There are 4 nested groupings, the coarsest first. Each group lies inside one group of the grouping before and may be the whole of it. The rows also spread widely along 13 directions, which tell nothing about the answers.
Known rows, each followed by its group in each grouping:
-1 -12 -9 25 11 4 -3 -11 25 -22 -4 -16 0 8 3 -24 -18 8 11 1 19 7 -> Q938 Dugo Sotul Vonit
2 -19 -12 -19 -1 10 20 -5 27 3 28 7 7 -1 -14 0 -14 -10 0 17 4 16 -> Q114 bogas gose Lib
14 -27 4 9 -15 -1 2 -31 28 -32 -3 -19 5 29 3 8 -41 35 12 20 -20 19 -> Q947 tek zugu Poki
-3 11 49 4 29 -40 -26 -22 -36 29 1 11 27 21 15 36 1 47 32 -32 14 -21 -> Q938 kupi lov Nev
13 -18 -28 -27 -18 -37 30 -2 21 53 0 8 12 -67 -11 7 5 -8 -17 28 20 -6 -> Q938 sogik nulum seko
20 -18 -27 12 -14 -6 28 -16 -44 47 -15 -3 -30 -29 -16 69 -34 8 14 38 14 25 -> Q114 gumug rali Tiv
26 -50 5 4 -41 -8 -5 -6 -1 -8 28 10 4 1 -13 -9 9 23 15 -18 -23 17 -> Q114 bogas kiz Daf
14 -21 12 -2 10 -26 27 -15 26 5 37 10 2 7 -2 1 -31 -21 23 44 3 16 -> Q938 kupi lov bilir
3 -31 36 22 31 -5 15 5 -13 0 -3 -8 -1 -5 20 3 2 36 24 -7 21 8 -> Q938 Dugo Sotul lakop
4 -33 14 -3 12 20 15 -15 23 6 10 7 4 -29 3 9 -47 22 3 47 17 29 -> Q114 bogas kiz fiv
-6 9 8 -21 15 14 0 -19 3 1 25 -48 -16 -3 21 32 -10 -18 8 30 34 15 -> Q947 Vuzi Zerab zilob
-2 -3 -32 -23 -33 13 11 7 -15 38 46 -5 -43 -31 -8 16 -50 -18 14 77 9 12 -> Q947 Vuzi Zerab sala
2 -4 9 6 30 -12 21 11 -37 29 33 20 -8 27 -5 3 -10 -14 38 1 19 4 -> Q938 bufub zum Kimo
-1 -9 -30 7 0 52 30 -19 -15 -4 -21 -22 17 18 -14 4 -8 -14 16 -19 16 25 -> Q114 Zifug sogi fet
-10 -14 -34 -3 -5 -18 -16 0 -9 34 14 3 -29 -38 -29 44 -26 19 -4 36 31 2 -> Q938 kupi Nol nalan
7 -28 -12 31 0 -25 16 47 -14 12 24 -3 -36 6 -13 -26 -2 5 15 -8 25 14 -> Q938 bufub zum vogat
18 -9 42 17 4 -27 36 17 -31 3 -7 -52 -12 17 28 26 18 29 23 -17 7 20 -> Q938 kupi zis sus
-23 -28 5 -4 36 9 -19 -13 -14 -8 39 7 -13 -17 -8 15 22 -3 27 -4 24 -8 -> Q938 sogik vis gafuz
-1 -34 2 32 13 0 36 -12 3 -29 -40 -17 -4 19 10 23 -29 59 15 8 -23 21 -> Q947 tek zugu Bik
8 -28 37 5 25 14 13 1 -3 4 5 -29 12 -10 23 -8 9 12 15 -12 42 13 -> Q938 Dugo nefib fof
-12 -4 -31 -9 3 52 12 -42 8 -41 2 -8 32 58 -20 -1 -18 -4 23 -11 -35 1 -> Q938 Dugo Gemo Tipu
6 -15 -58 -28 2 38 -16 -14 -9 58 13 29 34 7 -55 25 -53 11 -12 3 61 6 -> Q947 tek filev pegig
25 -51 27 16 -31 -5 -37 7 -15 10 11 -2 6 -9 3 -26 -12 55 19 -27 23 7 -> Q947 tek filev rigo
21 -31 -6 7 -3 -15 10 -1 -21 30 -19 -14 6 -10 -1 22 8 27 -1 -21 32 12 -> Q947 loram lef Boni
-11 12 28 -31 12 7 15 11 -68 37 63 -8 -33 6 23 28 29 -31 43 2 2 -8 -> Q114 gumug rali ronam
17 -34 -14 39 15 -16 8 -33 -3 -31 -11 -18 -8 26 -4 18 10 -12 29 -28 17 23 -> Q947 tek filev pegig
-4 -27 -44 -20 6 3 23 -13 -20 33 9 22 8 0 -50 68 -20 24 1 18 -1 4 -> Q938 kupi lov Nev
-1 -23 41 -6 36 3 8 15 31 20 16 18 40 -25 24 -52 0 9 -3 -14 50 9 -> Q114 bogas kiz Daf
21 -6 33 -4 18 -25 31 -26 -28 35 -13 12 51 19 11 20 5 9 30 -20 1 3 -> Q938 kupi Nol nalan
-29 39 -40 17 9 -29 -37 -6 -38 56 -8 6 -40 -39 -7 33 -20 4 14 12 53 -32 -> Q938 Dugo nefib fof
-7 -9 -24 -2 1 10 1 -32 2 10 -16 -6 7 -16 -5 31 -32 18 3 26 11 9 -> Q947 Vuzi Zerab zilob
-20 -27 11 2 18 7 -16 10 -21 17 9 30 11 -7 2 -20 -11 46 22 -17 15 -15 -> Q947 tek filev rigo
-6 -34 13 -49 30 7 -30 -64 19 18 16 15 43 -43 0 42 13 3 -2 4 38 -9 -> Q947 tek zugu Poki
15 -15 5 -39 -2 -4 12 -13 32 27 20 -16 39 -35 6 -8 33 -35 -16 -17 50 10 -> Q114 Zifug sogi fet
0 16 11 -27 -7 -10 -73 -55 10 0 56 -5 14 18 -2 8 3 -22 20 -13 23 -25 -> Q938 Dugo nefib fof
-25 -10 0 -11 38 -16 -14 -3 20 -9 42 -3 -12 -5 -7 16 12 -8 4 5 28 -5 -> Q938 kupi zis sus
-4 -23 7 22 29 -18 16 -19 -20 23 -23 21 20 -30 6 -7 12 -2 32 -15 25 -3 -> Q938 kupi lov bilir
13 -1 -25 -23 -15 18 34 -21 -17 22 10 -29 5 2 -14 32 -10 -30 13 22 10 18 -> Q938 kupi zis sus
9 -8 10 -7 -16 4 -3 -2 -16 32 -7 -9 14 -10 6 12 -14 40 -1 -8 9 5 -> Q114 gumug rali Tiv
29 -46 22 2 3 38 32 1 -23 56 -23 3 40 -57 21 -47 -23 -4 23 8 67 24 -> Q947 tek filev rigo
-26 -14 -20 13 11 -1 -8 38 -22 38 -5 13 -10 -26 -19 -7 -16 53 0 -9 36 -11 -> Q938 kupi lov bilir
-25 -3 -16 -43 35 17 30 70 -28 88 10 13 35 -25 -20 -3 21 36 -31 -32 69 -14 -> Q938 kupi Nol nalan
-13 19 -32 25 21 -29 -3 9 -10 32 8 30 -12 7 -12 -29 -26 -23 24 4 32 -13 -> Q938 bufub zum Kimo

New rows. What belongs after each?
-38 20 -5 10 29 -7 -7 -16 5 -17 24 4 -38 -10 17 -5 0 -35 33 20 4 -9 -> Q114 bogas gose Lib
-7 4 8 -24 -3 23 -4 18 -59 65 31 13 -8 -23 -1 18 -11 15 19 3 35 -3 -> Q114 bogas kiz Daf
1 -10 -24 -41 -30 31 11 26 3 31 46 2 23 21 -30 -27 -25 10 -3 6 3 1 -> Q938 kupi lov bilir
-24 -20 -14 9 49 -11 12 -14 -8 2 -3 24 -3 -2 -15 46 -2 26 13 -2 6 -10 -> Q938 Dugo Gemo Tipu
12 -13 53 -14 9 -4 42 34 -47 36 28 -16 -10 16 39 0 -2 21 31 10 5 8 -> Q947 loram lef Boni
2 -10 -19 -4 25 -17 38 -22 3 10 9 -4 -6 -2 -7 40 6 -26 13 17 12 5 -> Q938 Dugo nefib fof
6 -8 -7 20 1 5 -5 9 29 -2 -4 -21 7 5 1 -32 -37 20 -5 2 36 10 -> Q938 Dugo Gemo Tipu
-7 -33 -1 14 14 -53 -1 7 4 16 29 31 -27 -31 -13 17 -9 13 14 32 9 -1 -> Q938 kupi Nol nalan
-15 -3 -3 -21 19 -19 17 4 0 18 16 -10 -2 -24 3 21 25 5 2 4 14 -13 -> Q938 sogik vis gafuz
-15 -21 22 -3 60 11 14 13 -2 20 22 13 10 -1 -4 14 -23 29 11 14 45 6 -> Q938 sogik vis gafuz
5 5 -13 -31 -11 -5 11 -2 -8 37 -7 -33 5 -14 -6 61 -8 39 -20 8 18 -3 -> Q938 Dugo Gemo Tipu
-29 5 -46 5 14 28 -28 -36 -40 14 11 17 -10 -17 -20 0 16 -42 39 -18 28 -25 -> Q938 Dugo nefib fof
16 -49 23 -23 13 -33 28 37 -30 25 86 10 -38 13 -1 22 33 -16 23 4 8 8 -> Q947 loram lef Boni
-25 21 5 8 -12 3 -54 -17 -30 -8 25 -14 -22 13 5 -6 -10 13 39 -7 -2 -20 -> Q938 kupi zis sus
-3 -18 2 0 16 -30 9 -1 16 3 1 -17 4 -13 0 19 17 13 -7 -5 22 6 -> Q938 kupi Nol nalan
-11 -16 18 -9 24 2 13 23 23 -5 34 2 19 10 6 -45 6 11 9 -10 12 -6 -> Q938 sogik vis gafuz
13 -18 27 -43 17 2 32 21 -22 24 73 -32 -10 6 6 23 42 -36 18 0 33 11 -> Q938 sogik vis gafuz
-3 -9 51 -18 6 -6 -18 15 1 17 8 -21 40 -12 27 -27 23 48 -1 -40 28 -10 -> Q938 kupi zis sus
-8 2 25 -6 47 -32 7 -5 12 17 18 13 21 0 30 -22 15 -18 19 -15 38 -14 -> Q947 tek filev pegig
6 -27 17 4 35 -4 17 -25 21 14 0 -3 20 -41 11 -5 -10 -25 13 25 51 19 -> Q938 kupi zis sus
-19 -40 -9 -14 17 29 38 34 0 -2 31 1 -4 4 -19 -6 -6 19 4 16 0 15 -> Q938 kupi Nol nalan
-17 -4 -33 -9 14 -5 -11 -38 40 -11 14 18 25 -11 -13 -32 11 -41 10 -5 9 -18 -> Q938 sogik nulum seko
-2 30 11 -51 -14 -11 -11 14 -13 67 41 -12 -6 -25 26 -4 -17 -7 -2 34 38 -20 -> Q947 loram lef Boni
7 -23 -21 -4 -48 -17 -20 -15 17 -20 25 -13 -8 8 -23 3 -9 21 5 10 -32 3 -> Q938 kupi Nol nalan
3 -3 -1 -23 -19 -5 -1 9 -42 47 -18 -32 13 -15 -9 55 17 59 -12 -25 20 -3 -> Q938 kupi Nol nalan
-31 2 -12 29 18 27 -35 -25 -7 -18 -14 7 -13 18 2 -7 -62 41 26 21 3 -6 -> Q947 loram lef Boni
30 -72 26 35 0 -21 13 -14 4 -37 19 5 -9 14 -5 16 11 24 26 -18 -15 38 -> Q114 bogas kiz Daf
-27 3 27 18 15 -14 -49 -14 -5 -22 25 15 1 15 28 -45 6 13 41 -26 -6 -24 -> Q947 Vuzi Zerab zilob
6 -24 -8 18 28 -33 -13 2 13 20 -26 -27 10 -38 -6 30 48 14 -28 -64 89 13 -> Q114 Zifug sogi fet
37 -33 35 -9 7 -27 12 -13 -3 22 30 4 12 29 5 30 -29 19 14 17 12 21 -> Q947 loram lef Boni
0 11 -16 8 -22 -22 -14 6 5 2 -12 -24 2 24 9 -18 -4 33 -4 -25 -1 -11 -> Q947 loram lef Boni
7 -11 -1 -15 -22 17 21 2 -14 14 -17 -42 10 -15 19 -5 9 15 5 -11 14 5 -> Q947 tek filev rigo
-29 26 6 -8 44 -31 37 11 18 28 23 12 -9 -24 28 -28 -11 -42 21 43 24 -15 -> Q938 kupi lov bilir
-12 -19 12 15 -22 -7 -39 -10 -43 -2 9 -4 -15 -27 22 -24 38 13 42 -35 -7 -18 -> Q947 Vuzi Zerab zilob
14 10 27 4 -20 -13 -30 -26 -21 15 -8 -34 -1 -8 21 23 8 17 17 -24 23 5 -> Q114 bogas gose Lib
17 6 -27 -1 -13 -54 -3 48 25 63 -1 14 28 9 -30 -2 -18 54 -45 -42 52 -2 -> Q114 Zifug sogi fet
-22 3 49 -10 55 -13 -31 -7 -1 -11 65 -6 -21 25 20 28 -4 8 27 6 26 -13 -> Q938 Dugo Gemo Tipu
-12 10 1 -8 -2 -16 -10 7 -2 15 -3 -17 3 -4 19 -7 5 30 2 -18 16 -17 -> Q947 tek filev pegig
-14 -5 15 -7 32 -32 17 -14 6 12 7 6 0 -16 14 30 7 15 11 14 4 -14 -> Q938 Dugo nefib fof
-7 -36 2 -13 25 4 -29 -12 16 10 34 5 -9 -26 -7 18 -19 13 0 21 53 7 -> Q947 tek zugu Poki
32 -56 -15 2 -16 -3 22 -19 20 9 -3 -10 7 -48 -13 8 19 -24 -4 -1 34 35 -> Q114 bogas gose Lib
9 -22 -10 27 34 -50 23 14 -15 67 -12 61 18 -22 -10 -1 -30 20 11 2 44 1 -> Q947 Vuzi Zerab zilob
4 -44 41 16 10 -30 26 9 12 -15 9 5 13 -7 21 -30 14 29 27 -7 -18 4 -> Q938 kupi lov Nev
-28 -19 1 -42 26 27 24 -4 -36 14 44 6 -14 -14 8 28 25 -16 32 14 -1 -11 -> Q947 tek filev pegig
-9 -4 -24 19 2 -12 -12 -33 21 5 -15 15 0 -31 7 -25 -39 -9 20 29 21 -5 -> Q947 tek filev pegig
-41 -1 -20 24 35 5 -71 -57 44 -44 -3 6 -6 -1 -18 14 -44 32 8 17 17 -13 -> Q938 sogik nulum seko
-16 -1 -9 12 43 22 6 -30 -12 -2 3 5 3 15 -10 20 -31 -7 33 18 23 6 -> Q938 sogik vis gafuz
-22 -31 6 25 36 -24 -8 10 -7 7 6 29 -12 -23 -6 -1 -1 41 19 -6 15 -12 -> Q938 sogik nulum seko
0 36 -24 -15 -36 -44 -9 -3 0 49 -31 -1 27 -23 5 -1 21 23 -16 -39 4 -27 -> Q114 bogas gose Lib
6 -20 30 -16 72 8 37 -17 -9 8 22 17 55 56 8 7 18 -19 29 -42 33 9 -> Q947 tek filev pegig
-16 -28 -14 -6 12 41 -2 8 -9 5 32 15 -5 6 -12 -21 -35 9 22 16 22 6 -> Q947 tek filev pegig
5 -15 -5 -11 -1 -21 32 11 -12 20 12 -5 14 -8 -1 -5 37 -12 11 -23 4 -2 -> Q938 kupi zis sus
11 -37 -55 -20 -6 -13 50 -3 -14 42 23 19 -29 -28 -32 51 -16 -25 3 55 5 15 -> Q947 loram lef Boni
-13 24 11 5 28 -20 -13 -11 18 8 -9 -13 22 10 16 0 5 8 -1 -34 41 -6 -> Q114 Zifug sogi fet
-3 -37 1 2 26 -26 33 36 -5 27 29 33 10 -22 -7 -35 33 -4 17 -19 20 -9 -> Q938 sogik vis gafuz
-14 -6 -9 -24 -1 -2 40 35 -73 63 10 13 -12 -1 -21 63 -8 56 14 12 -14 -7 -> Q938 kupi Nol nalan
-2 -30 6 -37 -39 -18 -8 -1 8 11 49 -1 -19 -59 21 -29 30 -17 16 24 -11 -17 -> Q947 tek zugu Poki
24 6 39 -6 0 -8 23 -40 -16 27 -20 -5 44 14 21 30 -24 18 25 -3 3 14 -> Q114 Zifug sogi fet
4 -9 33 16 -3 -2 -12 -45 -25 -20 -3 -27 -2 12 20 22 -2 12 47 -3 -13 6 -> Q938 kupi lov bilir
-31 17 28 -33 47 4 4 21 1 21 38 3 14 28 7 13 -16 41 3 4 11 -19 -> Q938 sogik nulum seko
16 7 6 -6 -8 -30 2 -20 13 43 -31 8 58 -17 7 -20 -6 25 -2 -21 17 -15 -> Q938 sogik nulum seko
-18 -48 -41 -26 5 -9 -8 3 11 15 13 31 23 -16 -55 39 17 52 -27 -19 0 -9 -> Q938 kupi Nol nalan
35 -4 20 -15 -11 -29 33 30 -31 42 29 -37 1 26 15 18 23 -4 7 -25 29 17 -> Q947 Vuzi Zerab zilob
-4 -10 -12 -35 17 1 8 -25 12 2 57 3 -9 14 -7 23 -7 -42 17 31 11 3 -> Q947 tek zugu Poki
18 3 14 -16 39 -2 35 8 -1 27 5 -54 17 21 17 36 16 -15 -12 -20 71 28 -> Q947 Vuzi Zerab zilob
24 -25 47 -48 47 -61 29 -33 56 37 65 38 31 -12 2 48 -34 -12 0 72 18 8 -> Q938 sogik nulum seko
9 23 2 9 -26 3 -24 4 -20 33 14 -16 -2 -4 13 -41 -12 -23 24 -19 47 0 -> Q114 Zifug sogi fet
-33 -18 0 14 15 18 -42 -9 29 -2 1 44 8 -20 -13 -23 -63 64 4 22 8 -5 -> Q114 bogas gose Lib
-6 -27 -11 12 -3 -27 10 1 18 7 7 19 -15 -36 -5 1 -13 13 6 20 4 6 -> Q114 Zifug sogi fet
18 -8 -9 -26 -22 -30 -14 -21 -4 17 21 -44 -7 -13 -10 54 38 -3 -8 -17 22 -1 -> Q938 sogik nulum seko
-6 -17 15 -39 20 -24 -19 10 24 18 66 3 8 -4 -12 14 13 3 -11 0 35 -5 -> Q938 kupi zis sus
